The rows come from 4 hidden closed curves, with some noise, and rows from the same curve form a group. Each curve winds through 8 dimensions. The rows are also pushed far along 4 directions, which tell nothing about the answers.
Some rows, each with its group after it:
[ 24  -2   3   7  -5  24 -18   6   9 -10 -11   6  17  -9  -8  -8  -9]	J916
[  6   2  12   3  -3  -5  -3 -10 -16   3   5   7   2   0  -7  18  11]	J294
[ -1  10  15   3   0 -14  -4 -13  -8   4   6  -4 -14  -2  -7  11  22]	J340
[ -9 -14  -1  -2  -2   1   8   5  12  -1   2 -10  -1  15  -1 -18 -19]	J156
[ 11  10 -17  -5   2  14  25 -10  -5   7  -6  14   8  -1  18   7 -21]	J340
[  4  13 -22 -23   9   6  23   2  -4  -4 -10   8 -11   8  27  -8 -30]	J340
[ 17  12   1   9  -5   2   0 -14 -11   9   8  11   0  -7  -4  13   1]	J294
[ 15   0  -1   4  -1  12  -2   3  -3   0  -1   5  10  13 -11   2 -13]	J916
[ -7  15  -5  -7   5  -1  14   5  10   2 -16 -15 -23 -12   9  -1   9]	J294
[-17   1 -15 -17   0   6  24  13   4  -2 -12   0 -12   0   7 -16  -3]	J340
[ -5  21 -41 -13   7   7  37  17  17  -1  -7  -1  -5  16  21 -19 -30]	J916
[-10  -8   4   3   3   7  -7   1   6   2   4  -2  -2   2  -3  -7  -4]	J156
[-11  -3  -5   1  -8   3  16  12  11   0   3 -16 -10   6  -8   0   5]	J294
[ -7  -4   7   0   5   5  -9  -6  -1  -9  -7   3  10 -15   4   1  13]	J156
[-11  -9   8   1  -7  -8  -1   5  -5   8   5  -5  -8   8 -16  -5  12]	J340
[-13  10  -8  -1   9  10   5  -1   7 -10 -12  -6 -12 -16   6  -5  17]	J156
[-11  -5   4   8  -1  -3  -6   2  -6   3  14  -1   3   2 -10  13  13]	J156
[-25   0 -10 -14   6   0  17  13  13  -7 -14 -10  -4  -6  12 -14   5]	J156
[-14   4  10  -3   6 -14  -6   6  -4   2  -4  -7 -13  -3  -8   6  27]	J916
[ -9 -16  11   6  -9  -4  -4  13   6   1   8 -11  14   5 -20  -3   3]	J340
[  2 -11  13   8  -4   2  -2   0   9   4  -3  -3  14   6 -12  -1   1]	J156
[ 21  -9 -10  -1  -5   9  16   4   9  -9  -9   9  13   0   4 -13 -22]	J916
[ -7   5 -14  -2  -3   2  17   3   5  -3   4  -8  -5  -2   7  -3  -2]	J294
[ 10   3  11   9  -1   0 -14  -7 -14  -5   4  -2  -6  -8 -13  15  18]	J916
[  0  -5   1   5   0  -6  16   2   2   4   0  -1  13  23 -10   2  -5]	J156
[  0  -2   4  -4  -1   5 -20   4  10   0  -5   1   3 -10   5  -4   5]	J156
[ 18  11  -9   1   3   9  11 -18  -6   6  -4   8 -10  -4  14   4 -17]	J294
[ -2  15   1  -4   5  -1   5 -10 -19   6   1   0 -13   8   6  28  13]	J294
[ 23   7  -7  -3   4   0   3 -13  -3  -4 -10  15   8   2  14   0  -8]	J156
[ -1  -8   1   1  -3  -7  -1 -11 -21   4  15  -2  -2  16   0  15  -2]	J340
[ -1  10   2  -2   4 -10  -3 -17 -27  13   7   1 -22   7   4  32  24]	J156
[ -3   7  -9  -5   8  -6  21 -10 -10  -4  -8   1  -7   8   9   7   8]	J156
[  7  13   2  -7   3  -3 -14 -11  -4  -7  -7  -1 -17 -18  13   3  12]	J340
[ -2  11 -15  -6   0  -2  17  -6  -9   1   7   1  -8   7   7   7   3]	J916
[-12 -13  15   8  -8  -6  -5  13  16   5  -1 -15   4   3 -22  -5  17]	J156
[ -5   7 -15   1  -1  15  11  14  12  -5  -7  -3   4 -13  -1  -6   4]	J916
[  8  -5   8  -7   1   0 -16  -2   5 -11 -11   8   1 -20   7 -12   6]	J340
[ 26 -12  -2  14 -14  11   5  -2  19   3   8   6  15  15 -12 -22 -34]	J294
[ -9  -7   8  -5  -3   6 -13   1  -3  -5  -2   1  -2  -8  -5  -8  12]	J340
[ 15  -4  16   3   0  -4  -8 -10  -2   4  -5   9   9   4  -2   3  -2]	J294
[ 16   9   8   5  -5  -2  -2 -11   4   4   2   6   4  -1  -3   2  -2]	J340
[ 16  10   3   2  -5   3   0  -6  14  -4  -6   3   2 -12   0  -8  -3]	J340
[  4  11  -7 -11   6  -4  15  -7 -15   4  -2   9   0  16  14  18   1]	J294
[-18  -6 -16 -10   7   2  22  10  14 -10 -14  -2 -10 -11  12 -24  -1]	J156
[13  6  7 -2 -4 -6 -3 -3 -5  0 -1  5  2 -7  0 12  8]	J294
[ 11   7 -10  -5  -4   5  20   0   0   1  -4  13   3   3   4  -5 -11]	J294
[ -5   1  -3  -6  -2   2  -7   9  20  -6 -11 -10   5  -5   1 -17   8]	J340
[  9 -17   4  -1 -10   4  10   7   4  -4   4   1   9  12 -10  -8 -17]	J916
[-18  21 -15 -17   8  -9  17  17  -7   3  -5 -13 -34   6   6   5  10]	J916
[  7   2  -6   8  -5   3  10  13  21  -9  -3 -12   2   4 -13 -15  -7]	J916
[  5  14  -4  -8   8  14 -14   2   2 -10 -22   5  -8 -22   8  -2  18]	J916
[  2  -8 -12  -2 -12   3  23  14  20   1  -4  -5   5   8  -4 -25 -18]	J340
[  5   4   6   8   4  -8  -1 -26 -21  11  15   8  -2   8   5  25   4]	J916
[ -4  -5  -8  -8   3  -1  13   4   6   1  -8   4  -4  -6  11 -15  -9]	J156
[  5  -6  -1   5  -7  17 -16   0  15 -11   1   0  11 -11  -2 -14   3]	J916
[  6   5 -11  -2   1  -5  34  -5  -6  10   1  -1  -8  13   9   7 -26]	J294
[  5   2   2   8  -3   0   6  -4  13   5   0 -10   4   6  -4   0  -3]	J340
[-15  -3 -19 -10  -3   2  36  20   6   7   3  -7  -5  16   4  -5 -26]	J916
[  2   9   6  11  -2   6  -5  -3   6   6   4   0   5  -1 -12   0   3]	J294
[  1  -6  -2   4 -10   3  22   6   4   6   6  -7  -2  19 -11   5  -9]	J294

New rows, each followed by its group:
[ -5   8  -7  -4   3   1   4  -3  16 -11 -13 -15  -9 -17  14  -2  13]	J340
[ 25  -6  -5   6  -5   3  -6  -2   7   1   9  13   8   7   0 -11 -25]	J156
[ 1 -5  7 -4  5  9 -6 -3  0 -1 -5  5  4  3  3 -2 -8]	J340
[ -9   8  -1 -10   3   8  -8  -2  -2  -3  -9   2 -14 -13   6  -5  16]	J340
[-11  -7   0   3  -4 -13  16   3  -2  -2   7 -14  -6  23 -13   0   8]	J156
[ -6  -5   6   2   5   9 -13  -6   1   0  -1   1  -5  -8   2  -2   3]	J156
[-13   6  -6  -3   2  -3  11  15  17 -13 -10 -13  -3 -12  -2 -16   8]	J156
[  3   4   4  -1  -1  -6  -4   2  10  -5  -4  -5  -1   0   1 -10  -2]	J294
[  7  -4   8  -1  -4   3  -8   2  22 -15 -11   1  12 -19   0 -19   6]	J340
[-16  -9  -1  -1   0  -1  23   8  10   5  -3 -13   0  16  -5 -10 -11]	J156
[-26   2  -6  -3   0  -3  -1  13   4   1  11 -14  -9  15  -9  -3  14]	J916
[ -1  -4  13   9   1   0  -9  -8   1  -9  -8  -3   8  -9 -11   1  22]	J156
[ -9  -2  -7   3   2  -5  -4  11  12  -9   1  -2  -7  -2  -7 -14  16]	J156
[ -5   9   3  -7   4   2 -12 -15 -14  -5   0   3  -5  -6   9  10  20]	J340
[  0  -1  -6   2   0   1   4   4   4  -7   8  -1  11  16  -3  -5 -12]	J156
[-11 -15   9   1  -7 -17  -9  15  12   1   6 -13 -11   4 -17 -15  15]	J156
[  4   4   3  -1   3  -5  -3 -14 -16   7   7  10   1  17   1  18  11]	J294
[ 22  14  -6  -2   3   7  -3 -20 -16  12  -3  15  -7  -1  18  24  -1]	J156
[  0  -2  -7   3  -2  -1  34   1   2  10   5   1  15  26  -1  -2 -35]	J294
[  2  -9   7  11  -2 -17  -7  -4 -13   7  24   2  -5  23 -18   7  -1]	J156
[  8  -7 -14  -2  -9   9  12   8  16  -1  -4  -2   1   6   5  -9 -10]	J156
[  8   2  -4   7   1   6  -1  -5  -7  10   9  13   8   2   2  11 -11]	J156
[ 10   1  -2   1  -1   1  13  -6   2   2  -7   1  -3 -12   9   0 -13]	J294
[  2   3  12  14   5  -6  -9 -16 -21  11  20   4  -1  23 -15  24   5]	J156
[ 18   4 -14   4  -5  18   5   6  25  -9  -8  -1   8  -3   4 -16 -18]	J156
[  0 -15  17  16  -9 -10  -7  -2   0   8  19  -3  12   9 -18   7   0]	J916
[  5  11 -13  -6   4  -4  16  -7  -3   1   5   5   1  14  13  -1 -21]	J294
[  0 -11   7   4   1  -9   9   3   8   0   9  -7  13  34 -14 -15 -28]	J156
[ -1 -10  -1  -7  -2   7  -3   3  -3  -6  -1   3   5  -1   3  -9  -7]	J340
[ 12  -2  -3  10  -1   1 -11   7   5  -2   2   2   7  -1  -5  -5 -13]	J916
[ 26   7   2   5   6   9 -17 -16 -25   1  -8  24   9 -14   6  20   2]	J916
[  5  -2 -10  -4  -4   7   6   0   0  -4   0  -5  -6  -5   9  -1 -11]	J340
[  5   7 -12  -1  -5   7  12   4  16  -6 -11   8   2 -23   5 -19   2]	J294
[ -6  -5   6  -4   5  -6 -10  -7  -7   0  -7   5  -9 -18   6   1  17]	J156
[-14   5  -6  -2   5 -11  -5   5   0  -5   0  -3 -17  -3  -3  -3  29]	J156
[ -9   7   6  -4  -2  -9   1   2  -5   5   0   3 -13   4 -11   1  27]	J294
[ -3  -9   0  -3  -5   1 -10   0  -3  -7   2  -7  -3  -9   3  -3   6]	J340
[ 14   0   6   9   6   7 -17 -15  -8  11  10  17  13  12   1  10 -18]	J156
[ -7  11 -12  -5   3   7  -8   0  -5  -1   2   4  -4  -8   6   2  14]	J916
[-12   4 -12  -6   7 -11  31  -2 -12  -1   4  -5 -13  12   4   3  -6]	J156
[ 21  12   7   7  -6   5  -9  -5   3   5   1   8  -1  -4 -10   4   4]	J294
[ 18  -2  -7  -1  -7  13  -9  14   6  -8  -1   7  10  -5  -4 -14 -16]	J916
[ -6   2  -3 -11   3   4   6  -6 -15   1   1   8  -5   7   8   2  -2]	J340
[  5   2   5   6   5  -9 -18 -15 -21   0  13   8 -13  -4  -2  12  15]	J156
[  8   1  -9   2   2   2   8  -6  -5  -2  12   9  14  23   2   3 -22]	J156
[  6  -3  -6  -2  -2 -13  13   4   1   4   7   2  -2  25  -3  -7 -13]	J156
[  9   7  -7   1  -1   7   8  -5   7   1  -3  -1  -8  -1   6  -9 -15]	J294
[  5   2  -1  -4   4  -4  -4  -9 -11   9   0   4   4  16   6   7  -5]	J340
[ -6  -7   9   8  -8  -2 -18   5  17 -13   6 -11   8 -14 -12 -19  13]	J294
[-10   0  15  -4   1  -2 -13   9  -4   4  -2  -5 -17  -8 -11  -1  13]	J340
[  0  -1  -1   0  -3  -6   0 -13 -16   2  10  -5  -6   6   4  14   7]	J340
[ 15   9   7   1   2  -8 -12 -17 -17   4  12   8  -3  20  -4  13   4]	J916
[  2   8  -9 -12   7   3   3  -6  -6   5  -8  10   1   1  23   9  -8]	J156
[  0  -3   6  14  -3  -9 -18   6   5   4  15  -4  10  15 -22  -5   3]	J916
[ 29   2 -13   2  -2  21   5 -10  -1 -11 -13  22  19 -19  14  -1 -13]	J916
[-13  -4   2   4  -5   8 -11  22   7 -10  -6 -11  -1 -18 -19  -6  25]	J916
[-20   9  -7  -7   3 -10  27  11   6   3  -2 -13  -5   6   2   0  -3]	J294
[ -4  14 -13  -4   1   2  25   7   0  15  10  -5  -3  30  -2   7 -22]	J916
[ 16   8   3  -4   1   0   3  -9 -11   2  -1  10   9   8   9  19  -4]	J294
[ -2   3  -1  -4 -10   4   8  23  41 -11 -14 -14  -1 -18  -9 -35   1]	J340
[ -3   0   5   3  -3  -5  -7   2  10  -5   4  -9  -1   1  -7 -12   0]	J294
[  3 -16  11  10  -6  -4 -15   5   8  -7  14  -5  16  20 -17 -11  -8]	J156
[  6  11  -7  -2   1   9  -5  -3  11  -4  -4  -2  -8 -10   6  -1  10]	J294
[ -4   6  -6  -2   3   2   0 -13 -10   0   3   6  -6   0   7   3  12]	J294
